There are 10 hidden switches. A switch that is on adds its own fixed numbers to the row, and there is some noise. The rows also spread widely along 11 directions, which tell nothing about the answers.
In the rows, zero is written as 128.
Known rows, each followed by its switches (1 for on, 0 for off):
[121 117 129 119  90 126 137 148  86  98 125 115 176 122 153  78 112 139
 171 113 129 157 112 135 100 129 176 157 141 136  86 174 103 193 130  95
 145 164 139]
1 0 1 0 0 0 0 1 1 1
[106 155 166 134 171  99 124 119 116 106 123  90  73  84 148 132  51 128
  67  85 142  31 122 102 153 140 132 131 136 166 125 125 154 176 161  82
 156 161 100]
0 0 1 0 0 0 1 1 1 1
[125 131 124 140 122  93 131 143 107 107 116 124 112  97 127 133 116 129
 132 122 142  96 135 135 117 144 135 112 150 141 110 130 122 137 139 124
 139 164 140]
0 1 1 1 0 0 1 1 0 0
[ 90 134 128 124 124 124 155 144 100 107 119 120 171 140  83 104 117 164
 162 124 133 168 129 170 116 141 141 109 106 157 120 139  80 162 121 138
  96 149 122]
1 0 1 1 0 1 1 0 0 0
[152 118  97 123 145  93 136 133 100  98 147 100 178  73 132  96  71 123
 117 125 125 141 127 161 133 144 181 102 108 115  98 151 138 144 139  82
 100 128 108]
0 1 1 0 0 1 1 0 0 1
[ 87 126 114 158  60 101 132 161  90  85 181 141 132  91 119 102 114 108
 182 181 161 118 174 132 109 156 135 114 169 112  77 169 102 185 137 129
 173 123 165]
1 1 1 0 0 1 1 1 1 1
[129 135 162 176  64  96 135 126  85 103 148  82 116 116 110  94 146 184
 146  71 107 149 105 114  87 142 137 136 124 160 147 186  97 227 110  86
 130 130 143]
1 0 1 1 0 0 0 1 0 1
[ 86 134 154 142  93 148 148 125 114 153 172 143 140 141 110 130 126  90
 171  87 132 140 158  96 163 134 110 178 156 117  68 126 123 137 103 111
 106  75 117]
1 1 1 0 0 1 0 0 0 1
[145 104 128 102 143  91 138 145  92 144 107 117 147 131 145  82 107 106
 125  84 125 136  90 145 119 105 128 154 135 155  99 141 120 123 132 124
 137 176 106]
1 1 0 0 1 0 0 1 0 1
[ 80 127 123 168  90 130 134 103 117 131 158 144 121 131 141 102 104  89
 179 159 137 119 175  87 123 139  98 162 179 137  94 142 109 186 157  90
 172  94 148]
1 0 0 0 0 1 1 1 0 0
[ 87 145 131 138  94  95 143 171 106  99 163 101 171 104  84 135 158 186
 137  83 125 182 132 187 123 160 150  80  87 122 114 117  97 144  78 164
 101 111 155]
1 1 1 0 0 0 0 1 0 1
[155 119 128 154 107 107 137 132  98 112 148 118 134  79 128 110 100 124
 127  94 134 120 131 113 126 151 174 132 139 122 101 166 147 158 135  75
 108 120 119]
0 1 1 0 0 0 1 1 0 0
[115 125 156 147 107 117 146 132  96 133 151  91 170 130 128  79 118 150
 143  58 110 182 110 137 121 121 133 150 102 147 118 157 106 187 101  96
 117 108 115]
1 1 1 0 0 0 0 1 0 1
[ 87 135 119 147  99 142 124 140 135 118 130 172 116 116  87 191 150 109
 173 157 159 111 181 112 169 176 127  94 159 105  81 100 130  73 105 181
 109 117 150]
0 1 0 0 0 1 0 0 0 0
[ 71 143 118 107 137 142 157 109 101 129 130 132 149 116 128 112  46 109
 132 121 141 101 148 133 155 170 160 165 192 155  60 108 114 160 173  56
 104 139 126]
1 1 1 0 1 0 1 0 1 1
[104 129 162 123 172 124 147 143  99 114  89 103 134 131  96  89  69 143
 125 109 142 129 123 138 137 119 121 101  91 177 136 172 106 161 126 138
 123 168  68]
1 1 1 0 0 1 1 0 1 0
[139 145 150 104 162 111 134 162  94  74 133 113 139  76 113 126  71 131
  97 103 149  81 119 133 141 140 163 100  91 128 102 152 146 137 129 125
 125 163  79]
1 0 1 1 1 1 0 0 0 0
[ 88 158 150  56 164 139 151 184 119 116 112 130 168 143 132 139 110 134
 119  86 146  99 105 168 138 122 144 146 112 141  88  80 117 124 121 174
 129 194 121]
0 0 1 0 0 0 1 0 0 0
[118 126 164 165  81 112 114 158 114 132 154 129  99 132 149 104 158 103
 156 113 137 124 135  87 114  97  71 143 127 122 131 168 121 165  97 162
 198 120 137]
0 1 0 0 0 0 0 1 0 0
[136 115 119 145 185 100 110 110 135  96  73  97 128  77 126 154  92 153
 112 127 130 128 143 138 168 146 149  36  88 132 138 111 158  70 119 139
 128 147 101]
0 1 1 0 0 0 0 0 0 0
[152 125  71 112 128  64 126 145 112 114 177 143 130  79 149  91  88  72
 105 193 143  97 132 165  99 118 116 125 154 116  99 135 137 131 172 109
 152 138 140]
0 1 1 1 0 0 1 0 0 0
[ 95 128 166 110 135 160 139 153 106 109  85 120 209 131 146 138 120 123
 199  73 138 171 133 112 178 130 171 129  95  97  51 129 125  89  70 165
 135 142  99]
1 1 1 1 0 0 0 0 0 1
[138 115 130  99 140 107 142 143 107 151  93 157  99 143  91 155 126  99
 131 114 146  93 107 124 148 128 115 147 163 148  90 118 131  67 127 171
  95 181 100]
1 1 0 1 0 0 0 0 0 1
[ 84 124 145 180 119 100 128  88 122 141 152  88 146 120 144  91 119 131
 146  78 109 185 147 118 147 125  93 121 106 144 120 130 117 167 105  94
 150  63 127]
1 0 1 0 1 0 0 1 0 1
[118 123 100 104 129 104 155 159 104 129 139 141 133 110  70 136 109 129
 112 118 152 116 117 174 143 165 166 131 153 146  79 110 116 111 134 131
  50 158 127]
0 0 1 0 0 0 1 1 1 1
[ 89 120  96 138  89  89 124 151 129 142 182 149  93 141 120  98 153  86
 145 195 143 127 146 158 105 106  45 143 168 138 126 112  90 150 143 170
 172 122 165]
0 0 1 0 0 0 0 1 0 1
[115 127 130 116 117  72 131 164 106 127 142 115 151 115 137 111 153 124
 129  78 125 148 115 174 108 108 114 128 122 133 101 128 122 125 105 151
 146 144 147]
1 1 1 1 0 1 0 1 0 0
[119 130 103 110 154  90 114 145 133  98 114 115 159  89 144 151 127 129
 126 137 135 135 130 170 148 137 151  76 110 102  91  91 142  71 112 167
 144 151 148]
0 0 1 1 0 0 0 0 0 1

New rows. What belongs after each?
[160 108 121 100 132 125 146 158 110 127 120 147 139 133  93 122 129 127
 125 121 142 136 108 155 130 126 145 129 118 131 110 143 120  99 116 156
  79 163  99]
0 0 1 0 0 0 0 0 0 0
[158 113 104 109 143  80 129 166 108 107 149 116 139 101  95 105 116 125
  94 147 137 137 109 186 120 114 130  84  81 126 128 148 124 112 119 164
 105 148 101]
0 0 1 0 0 1 0 0 0 1
[146 112  85  82 139  95 117 167 128 119 136 164 134 108 154 131 119  73
 118 174 150  95 124 156 124 119 133 138 155 104  77  98 146  79 152 160
 152 169 142]
0 0 0 0 0 0 0 1 0 0
[156 118 157 140 122  59 137 152  82 143 156 103  92 122 114  58 115 110
  98  85 128 120  86 137 104  88  71 148 110 168 146 186 115 169 122 127
 139 149  85]
1 1 1 1 1 0 0 1 0 1
[109 132 154 171 145  86 112 109  99  90 119  55 141  75 168  65  71 167
 107  84 112 154 126 132 113 125 135  84  86 161 153 181 126 209 131  64
 182 125 114]
1 1 1 0 1 0 0 1 1 0
[102 146 148 130 159 111 129 121 131 128 145  86 142 111 124 134 111 150
  87  75 117 138 120 150 154 131 125 109  85 140 127  97 136 131 111 114
 110 105 110]
0 0 1 0 0 0 0 0 0 1
[127 107 129 157 120  89 131 134 114 137 131 132 118 113  79 132 138 126
 135 105 131 158 143 136 149 137 116  90 112 136 120 146 128  95  96 152
  91 105 106]
1 1 0 0 0 1 0 1 0 0
[118 111 162 174  89 148 148 131  75 111 108 117 128 125  94  80 102 161
 179 104 138 158 135  99 121 155 148 129 135 167 125 210  93 204 118  94
 110 138  97]
1 1 1 0 1 0 0 1 1 0
[132 107 135 135 142 107 152 136  86 128 129 118 141 125 103  55  69 116
 141 130 134 144 130 135 118 114 113 132 106 164 134 184  99 186 145 101
 116 139  71]
1 1 1 0 0 1 1 1 0 0
[ 97 118 106 146  95 130 121 127 129 120 135 145 146 127 144 112 131 113
 172 171 134 149 154 126 123 134 119 132 156 123 105 120 106 148 137 124
 161 121 161]
0 0 0 0 0 0 0 1 0 0
[102 119 100 101 128 125 165 136 112 138 132 136 189 139 103 111 111 133
 147 102 126 173 129 176 133 149 164 154 141 142  78  99 103 126 130 102
  68 132 132]
1 0 1 0 0 0 1 1 0 0
[ 95 129 120 123 134 129 147 110 104 129 107 106 153 121 132 107  86 142
 135  99 121 132 126 139 135 150 155 145 157 164 103 128 108 166 150  71
 107 145 136]
0 1 1 0 0 0 1 0 1 1
[143 138 134 135  79  67 127 171 103 123 185 128 100  99 107 124 159 132
  99  97 132 118 111 149  96 128 114 122 130 129 128 148 128 146 111 147
 127 129 151]
1 1 0 0 0 0 0 1 0 0
[113 108 101 110 133 116 147 148 116 136 114 162 141 129 101 125 116  97
 151 143 155 134 142 153 146 140 140 133 159 135  78 121 116  93 133 150
  92 154 126]
0 0 1 0 0 0 1 1 1 0
[ 98 127 178 151 102 152 149 145 110 139 125 150 117 156  99 129 134 110
 183 101 146 131 145  87 155 130 101 159 135 140  90 150 110 135  96 159
 123 119  95]
1 0 1 1 0 0 0 1 0 0
[129 122  96 104  90  82 128 188  89 108 143 117 177 109 134  71 148 158
 127 129 135 174  98 204  68 124 151 118 127 144 117 162  88 169 122 140
 136 172 177]
0 1 0 0 1 0 0 1 1 0
[107 160 117  92 113 107 147 136  98 114 141 107 152 119 127  97 101 174
  98  92 119 123  93 173  82 146 176 155 153 169 120 133 101 202 163  64
 104 166 165]
1 0 0 0 0 0 1 0 1 0
[155 116 131 112  95  85 147 173  99 167 162 155 112 152  83  99 163  96
 126 107 136 144  97 156 104  89  77 163 138 145 114 164 107 114 106 172
  98 144 106]
1 1 1 1 0 0 0 0 0 0
[152 118 131 129  89 125 157 130  79 130 126 136 118 133 101  86  99 138
 147 115 126 123 105 122  90 138 148 170 175 169 119 178 103 195 156  76
  92 168 111]
1 1 1 0 0 0 1 0 0 0
[107 139 196 205  83  93 113 112 103 122 143  79  99  95 137 126 148 153
 141  44 119 144 133  80 138 128 111 108 110 133 130 187 138 165  74 113
 171  88 129]
1 1 1 1 0 0 0 0 1 1
[112 128 124 132  98 118 147 129  99 113 110 136 107 122  98 149 115 148
 146 118 139  96 123 119 123 175 163 140 182 156  97 117 110 147 153 114
 102 177 149]
1 0 0 0 0 0 1 1 0 1
[130 121 159 165 123 112 126 124 107 123 133 106 110  92 142 125 111 118
 134  68 131 114 129  87 156 137 129 129 132 131 104 148 147 136 111 108
 143 121 107]
0 1 1 0 1 0 0 1 0 1
[124 117 126 152 145 129 138 113 124 117 148 119 139  97 110 121  84 116
 133 121 136 131 158 120 163 149 143 117 113 131 107 130 141 138 129  91
  99  89  93]
0 0 1 0 0 1 0 1 0 0
[144 123 165 112 137 131 152 173  68  88  96 119 153  89 102 127  77 133
 146  72 159  96 109 114 153 157 214 128 125 130  61 178 130 135 110 123
  98 189  78]
1 1 1 1 0 0 1 1 1 1
[148  97 123 103 136  93 135 156 102 154 103 123 150 137 130  90 131 110
 122  82 129 159  85 160 120  97 130 154 131 149 102 151 120 103 111 144
 108 171 111]
0 1 0 0 0 0 0 1 1 1
[171  90 118 152 108  86 140 135  93 136 162 106 148 119  96  55 124 125
 131 109 113 191 107 157 105  98 120 131  88 145 147 188 107 171 111 108
  89 108  95]
0 0 1 0 0 1 0 1 0 1
[123 127 139  91 139 148 140 124 111 134 111 140 154 139 176  97  76  93
 144 113 127 107 119 101 131 119 148 191 169 138  78 134 134 146 157  77
 145 153 109]
1 1 0 0 0 0 0 0 0 0
[ 97 131 131 123 159  84 128 134 116 115 111  96 159 105 130 128 110 142
 124  83 128 155 128 163 153 125 136  81  96 134 106 110 129 103 101 147
 132 138 124]
1 1 1 0 0 1 1 0 0 1
[166 106 109 115 141 109 130 149 112 105  97 130 156 109 110 126 129 135
 139 130 137 152 114 158 130 129 159  94 101 120 113 146 128  89 108 156
  98 165 106]
0 0 1 1 0 0 0 0 0 0
[142 108  96 113 156 121 151 114  99 127 149 134 141 100  94  89  46  94
 114 165 134 117 132 148 152 148 140 125 135 142 103 140 123 132 165  83
  79 122  71]
1 1 1 0 1 0 0 0 0 1
[ 89 142 133  90 133 118 146 154 104 130 149 126 163 118 131 116  94 110
 120  94 140 119 123 153 142 131 147 159 151 136  66 117 121 142 134 113
 116 143 128]
1 1 1 0 0 0 1 0 1 1
[ 99 123  81 129 140 121 147 125 119 105 122 128 174  98  99 125  83 147
 144 163 136 154 163 179 144 180 171  87 131 139  99  97 106 135 152  99
  82 123 137]
0 1 1 0 0 0 1 1 0 0
[143 118 101 131  98  80 141 146  86  98 147 117 134  87 133  90  96 126
 134 145 137 117 119 148  90 146 159 126 164 134 103 153 113 175 162  90
 137 165 146]
1 1 1 0 0 0 1 1 0 1
[ 71 137 132 106 143 138 156 138 107 127 131 128 198 125 138  99  82 114
 157  86 135 153 146 142 151 147 159 158 133 137  63 108 110 150 131  97
 116 123 123]
1 1 0 0 1 1 1 1 0 0
[136 120 146  74 114 126 152 206  88 138 153 153 162 139 128  81 112  76
 139 106 160 113  95 146 124  90 130 190 138 120  64 168 116 134 112 167
 123 179 101]
0 1 1 0 0 0 1 0 1 1
[ 73 148 156 112 165 141 159 146 108 115 116 108 167 138 117  85  68 137
 144 108 138 124 137 149 141 129 119 147 103 170 113 122  92 195 140 109
 131 140  94]
0 1 1 1 0 1 1 1 0 0
[103 119 110  96 116 108 136 149 104 128 138 135 165 128 203  76  90  61
 173 138 138 119 127 132 112  99 123 191 180 122  54 125 119 157 157 113
 204 164 149]
1 1 1 0 0 0 1 1 0 1
[ 78 108 112 127 150 131 142 138 108 115  85 120 201 131 147  70  87 128
 176 143 142 189 148 162 137 132 140 110 119 152  92 139  88 151 130 126
 143 152 125]
0 1 1 0 1 0 1 1 1 0
[125 130 143 122 108 117 126 131 131 154 129 131 136 138 153 143 167 120
 136  63 120 141 109 115 126 114 125 160 152 120  96 113 142 105 104 135
 132 132 156]
0 0 0 0 0 0 0 0 0 0
[ 69 148 171 153 159 126 125 117 126 108 120 114 101 112 134 132  79 110
 145 120 149  90 170  94 172 135  83 112 122 148 112 122 132 146 125 130
 178 111  95]
1 1 1 1 0 1 0 1 0 0
[ 82 144 132 125 123 115 147 147 103 112 138 118 122 132  78 115 113 152
 135 158 136 128 131 169 123 140  95 100 116 163 136 126  78 161 132 154
 117 141 119]
1 1 1 1 0 0 0 0 0 1
[150 123  92  81 143  98 153 145 105 125 153 118 176 112 124  83  87 129
  96 110 121 147  96 193 108 128 167 149 120 143 101 121 120 151 152  81
  81 139 114]
1 0 1 0 0 0 0 1 0 0
[ 92 147 131 102 156 107 130 176 106  79 152 102 180  91 143  89  67 124
 128 155 144 128 135 172 136 122 137  81  73 117 109 132 113 162 126 152
 171 142 107]
1 1 1 0 0 0 1 0 0 1
[116 130 123 142 103  76 128 157  95  89 161 100 178  74 145 103 120 125
 155 103 139 156 143 153 122 138 158  98 108 101  77 151 122 146 103 127
 155 126 146]
1 1 1 1 0 1 1 1 0 1
[ 87 140 172 114 132 156 165 119 113 173 103 120 157 179 115 110 125 148
 149  27 115 157 109 119 144 117 113 194 135 177 112 113  99 160 114 103
  83 136 111]
0 1 1 0 0 0 1 0 0 0
[122 117 162 132 162 106 106 135  96  88  79  82 150  93 208  61  63 119
 133 108 134 122 116 101 122 104 141 114 104 149 121 184 137 178 136 101
 227 174  96]
1 1 0 0 1 0 0 1 1 0
[140 116  64  91 123  58 132 152 106 109 138 120 188  80 133 133 144 133
 119 104 127 168 108 219 112 150 187 105 145 113  62  91 128  71 119 134
  98 160 179]
1 0 1 1 1 0 0 1 0 1
[107 119 138 123 112 150 151 130  98 117 103 130 172 127 114 129 105 136
 178  86 135 153 128 119 146 159 190 145 153 133  59 144 116 129 117 109
  91 149 125]
1 0 1 0 0 0 1 0 1 1
[164  74 118 184  98  84 136 120  92 138 124 128 117 107 112  80 121  94
 166 126 131 167 136 107 130 119 116 116 140 133 116 193 122 127 115 124
 123 124 105]
0 1 1 0 1 0 1 1 0 1
[162 100 108 124 182 103 147  99 104 113  73 117 109 111  73 116  58 145
 111 134 131 113 115 145 140 155 160 107 132 187 131 138 124 118 168  81
  53 177  64]
1 0 1 1 0 1 0 1 0 0
[122 113 148 120 114 127 152 160  92 133 106 118 214 132 123 105 153 144
 180  28 126 216 107 154 136 127 174 140 101 126  68 144 112 110  65 141
  96 139 118]
1 1 1 1 1 0 0 1 0 0
[ 86 150 134 103 130  90 138 146 112 128 161 118 133 129 150  85 111 111
 110 101 130 108 119 157 104 108  84 169 142 163 111 110 105 182 149 109
 171 144 142]
1 0 1 1 1 1 0 1 0 0
[ 94 135 160 129 142 122 134 169 105  96 118 109 138 118 106 121 105 144
 146 123 142 127 134 141 150 134 120  89  84 138 120 138 108 140 102 178
 146 148  89]
1 1 1 0 0 0 0 1 0 1
[145 113 133 137 104  78 119 140 109 115 135 106 139  96 155 123 147 125
 133  72 121 142 110 127 119 120 143 126 131 114  97 140 146 117 101 126
 149 139 141]
1 0 1 0 0 0 0 1 0 1
[111 128 162 155 115 132 139  95  98 123  73 100 142 115 146 128 106 157
 171  45 124 142 128  89 136 153 178 144 164 157  90 162 134 152 121  65
 122 152 127]
1 1 1 1 0 0 1 0 1 0
[109 146 126 148 152 123 135  92 104 101 141  92 125  95 136  89  35 129
 118 167 123  93 148 114 138 153 134 123 126 160 139 145 115 213 178  40
 137 117 107]
0 1 0 1 0 0 1 0 0 1
[126 108 153 152 100  90 120 126 114 164 129 107 113 158 155  73 161 117
 138  77 114 173  99 123 104  66  61 161 127 154 137 169 110 157 100 142
 171 133 135]
0 0 1 0 0 0 0 0 1 1
[117 115 135 114 117 111 140 171 113 147 173 147 151 146 120  86 127  73
 148 133 138 155 125 140 140  92  88 154 105 117  94 145 112 121 106 178
 141 108  98]
1 0 0 0 0 0 0 1 0 1
[107 113 138 105 168 148 151 131 118 154 104 152 121 168  89  93  75  91
 136 164 139 125 133 126 154 111  77 142 118 166 128 134 103 121 144 149
 108 139  58]
1 1 0 0 0 0 0 0 0 0
[ 80 130 159 132  95 103 132 196  97 117 156 137 150 138 142  67 136  91
 181 137 160 158 142 142 110  89  77 137 112 120  93 178  89 170  95 192
 207 137 132]
1 1 1 1 0 0 1 1 1 0
[100 142 127 130 130 115 132 156 122  97 173 128 141 104 109 108  96 127
 123 167 143 123 149 154 133 141 123  98  95 123 124 129 112 157 129 145
 140 104 118]
1 0 0 0 0 0 0 1 0 0
[105 140 155 128 138  93 135 148 103 115 110  87 146 122 112 119 129 176
 120  67 119 157 103 154 128 136 139 102  89 156 138 127 106 146 102 144
 120 151 121]
1 1 0 0 0 0 0 1 0 1
[ 94 151 125 119 134 120 122 132 122 108 130 115 138 105 158 126 109 140
 120 126 131 105 134 136 130 142 131 118 141 138 118 102 127 153 144 112
 164 143 152]
0 1 0 0 1 0 0 0 0 0
[ 88 152 127 107 140 112 110 136 128  89 139 107 174  93 224 104  84 101
 145 135 137 109 143 129 125 113 142 130 138 101  75 111 145 156 149 106
 233 144 157]
1 0 1 0 0 0 1 0 0 0
[130 112 153 150  75 126 153 156  78 126 129 133 147 124  97  99 141 139
 174  72 142 166 118 121 120 143 157 152 148 142  87 192 104 158  99 117
  99 139 123]
1 1 1 1 1 0 0 1 1 0
[115 125 163 132 130 107 147 146  90 127 107 111 131 121 111 120 113 134
 134  37 143 121 109 123 137 139 149 156 135 162  84 151 122 148 110 117
 102 161 110]
0 0 1 1 1 1 1 1 1 1
[125 126 129 109 117 103 152 141  98 143 129 141  91 143  97 105 116 115
 122 114 140  90 101 138 102 125 103 180 182 186 113 127 102 157 163 114
 110 179 120]
1 0 1 1 1 0 0 1 0 0
[ 93 126 141 150  87 113 148 128 103 152 154 121 147 135  83 125 157 143
 152  60 119 180 132 142 144 144 117 139 135 140  97 131 106 134  91 127
  78  92 136]
1 1 1 0 1 1 0 0 0 1
[113 127 140 126 115 103 141 162  99 128 123 116 127 141 101  92 135 159
 128 115 127 149 105 157  96 119  99 122 108 167 156 147  88 173 122 152
 132 163 124]
1 1 0 0 0 0 0 1 0 0
[131 131 151 153 134  89 116 120 108 103  95 104  84  78 129 143 104 156
 103  86 137  89 120 109 131 149 148  85 150 155 124 157 148 124 129 111
 143 167 124]
1 1 1 0 1 0 0 0 1 0
[ 95 132 109  96 114 142 164 174  95 107 136 164 155 114  73 135  92 128
 151 142 164 110 148 161 139 181 181 136 171 139  57 123 103 134 144 125
  72 162 128]
1 1 1 0 0 0 1 1 1 0
[ 83 131 124 117 156 100 139 125 118 131 137 104 169 114 148  89  81 114
 119  89 130 148 141 159 140 121 130 140 119 145  86 120 122 150 138  88
 134 109 121]
1 0 1 0 0 1 1 1 1 0
[100 114 131 160 111 121 130 128 108 108 102 143 105 121 100 122 102 112
 175 157 155 116 163  97 138 149 125 109 159 149 102 161 112 141 138 135
 146 148 127]
1 0 0 0 0 1 1 1 1 0
[ 91 137 139 182  90  84 110 106 111  96 147  79 151  72 193 116 126 135
 162  85 118 154 152 106 128 146 140 110 142 115  86 133 134 164 112  82
 204  97 176]
1 1 1 1 1 0 0 1 0 1
[158 102 103 105 132  87 138 173  81  96 116 109 177 105 120  70 102 132
 148 149 134 165 100 180  97 114 157 102  93 136 114 173 100 144 127 143
 123 182 100]
1 1 1 1 0 0 0 1 0 1
[130 130 139 125 138 120 140 131 105 121 136 125 131 111 134  93  73  99
 131 130 138 101 132 111 137 122 126 134 133 137 109 157 131 155 147 104
 142 137  93]
1 1 1 0 0 0 1 0 0 0
[ 62 143 152 127 132 109 136 140 121 133 150 109 142 121 133 122 111 122
 121  82 135 135 140 146 157 129 101 134 124 142  92 107 118 139 108 134
 144 106 129]
1 1 1 0 0 0 0 1 1 1
[123  98 137 112 184 129 140 107 109 148  43 126 132 152 133 103  69 103
 143 116 133 124 115 112 160 114 133 143 145 177 108 138 118 103 148 121
 116 189  80]
0 1 0 0 0 0 1 0 1 1
[151 113 119  78 158  96 148 164  91 126  84 121 169 137 108  90 116 141
 120  83 132 148  83 174 105 106 154 124 109 162 114 142 108 116 125 150
  96 212 105]
1 0 0 0 1 1 1 0 0 0
[ 81 147 154 156 164 122 135  99 139 129 127 112 101 120 101 145  88 134
 105 105 132 100 158 113 169 152 106 110 113 163 138  98 128 147 138 114
 118 101 109]
0 0 0 0 0 0 1 1 0 0
[133 127 148 118 103 100 132 169  99 117 141 127 139 118 127 125 140 109
 146  89 141 121 108 127 127 116 134 131 123 110  88 150 132 123  97 165
 141 159 120]
1 0 1 0 0 0 1 0 0 1
[129 124 129 125 145 104 134 126  92 102  97 110 160  96 158  98  80 115
 156 102 136 124 126 119 122 131 158 128 141 138  86 159 133 143 143  93
 157 168 113]
1 1 1 1 1 1 1 0 0 0
